The rows come from 4 hidden closed curves, with some noise, and rows from the same curve form a group. Each curve winds through 4 dimensions. The rows are also pushed far along 2 directions, which tell nothing about the answers.
(in the rows, 128 means zero)
Some rows, each with its group after it:
[130 105 107 120 118 123 110 155  76] | X
[117 173 139 152 146 116 151  80 134] | T
[104 158 123 139 162 128  89  87 119] | C
[122 140 116 128 158 110 114 116 144] | W
[141 107 141 106 110  96 155 111 184] | T
[105 153 141 129 166 121 132 104 170] | W
[129 151 128 145 115 155 137 153  63] | X
[137  97 125 138  89 147 140 143  95] | T
[136 109 122 141 103 141 137 152  46] | X
[137 102 139 117  99 144 166 181 118] | X
[109 141 136 118 124 138 120 133 130] | C
[125 133 131 114 138 126 136 157 143] | T
[132 128 137 123 121  98 153  94 166] | X
[138  76 134 122  99 122 154 131 154] | T
[134  92 140  99 139 107 154 155 163] | T
[145  84 121 115  91 122 129 144 120] | W
[121 142 117 150 142 124  96  82  93] | W
[109 166 132 160 154 134 113  78  80] | W
[131 108 125 122 140 133 132 159 144] | C
[122 158 121 152 111 149  99 105  41] | C
[128 138 106 133 144 122 107 136 101] | W
[123 150 113 119 123 103 122 134 101] | X
[138 135 124 144 132 119 132 101 127] | C
[127  95 137 108 125 140 155 186 153] | C
[135 104 134 125 125 124 156 151 101] | T
[131 121 117 132 142 142 119 157 108] | C
[125 137 125 153 145 138 119 104 101] | X
[150  53 136  95  72 130 154 180 164] | X
[122 128 129 130 152 103 126  86 170] | T
[116 143 119 142 149 145 114 136  99] | T
[124 130 129  96 127  78 146 119 194] | X
[134 156 114 129 143 116  99 108 155] | C
[110 120 146 112 159 113 146 121 206] | W
[132 143 120 127 147  96  99  69 195] | C
[129 144 110 126 122 133  99 142  93] | W
[126 119 102 141 113 174  76 170   4] | W

New rows. What belongs after each?
[118 103 158 109 115 122 154 111 194] | W
[145 102 108 122 112 140 100 157 107] | C
[135  87 148 100 135  95 170 139 188] | T
[114 116 123 119 122 156 102 166  83] | C
[139 135 119 123 120 111 142 142 122] | W
[114 111 135 105 126 132 122 149 159] | C
[126 106 146 119  99 139 144 133 128] | W
[134 170 119 128 147 111 105  99 171] | C
[133 163 129 148 142 111 133  79 138] | C
[122 154 138 148 135 121 154 100 125] | T
[141 119 110 123 124 126  99 131 136] | C
[123 104 129 119  88 172 122 194  48] | C
[121 115 125 135 124 158 139 171 103] | T
[136  62 120  97 108 113 134 169 144] | X
[124 144 143 125 158  91 153  86 172] | T
[146 111 129 119  99 137 151 167 124] | C
[ 96 192 147 144 167 108 135  54 163] | C
[138 135 129 139 127 115 142 105 141] | C
[114 138 122 133 160 134 114 128 115] | W
[112 195 136 152 153  92 124  14 217] | T
[112 124 137 141 118 166 114 132  63] | W
[109 157 142 134 154 114 151  94 207] | T
[130 114 126 133  98 143 132 138 131] | T
[145  97 132 101 106 122 151 172 184] | C
[131 147 126 133 124 121 146 131 110] | W
[114 165 126 139 155 115 136 110 118] | X
[137 103 123 105 126 110 115 136 146] | T
[111 200 129 137 194  93 110  67 159] | T
[139  66 139 115  94 115 162 131 180] | T
[108 144 127 122 139 141 102 131 117] | C
[134 115 127 149 126 166 120 146  80] | X
[130 106 119 100 107 105 138 166 113] | X
[135  69 119 101 114 116 124 156 153] | X
[133 173 129 148 139 111 135  81 137] | C
[132 165 115 132 155 101  92  69 182] | C
[137 165 112 139 130 137 104 136  99] | C
[139 146 128 143 124 123 140 111 119] | C
[113 122 148 122 127 135 158 146 134] | C
[124 110 136 119  91 151 131 162  85] | C
[106 154 130 123 148 132 103 116 138] | C
[127 108 141 131 106 142 172 155 129] | T
[128  99 136 131 102 156 165 178 118] | T
[106 144 126 134 156 128  94  95 127] | C
[135 169 120 134 131 126 122 122 132] | C
[134 154 127 146 150 105 129  71 156] | C
[111 128 134 144 125 166 102 127  60] | W
[114 151 140 136 142 124 153 107 182] | T
[123 125 108 121 132 107 113 129 101] | X
[122 118 138 135 100 162 127 146  64] | W
[137 106 147 114 108 134 167 155 169] | X
[110 113 149 122 140 112 141  90 176] | C
[119 161 126 138 131 119 118  84 178] | T
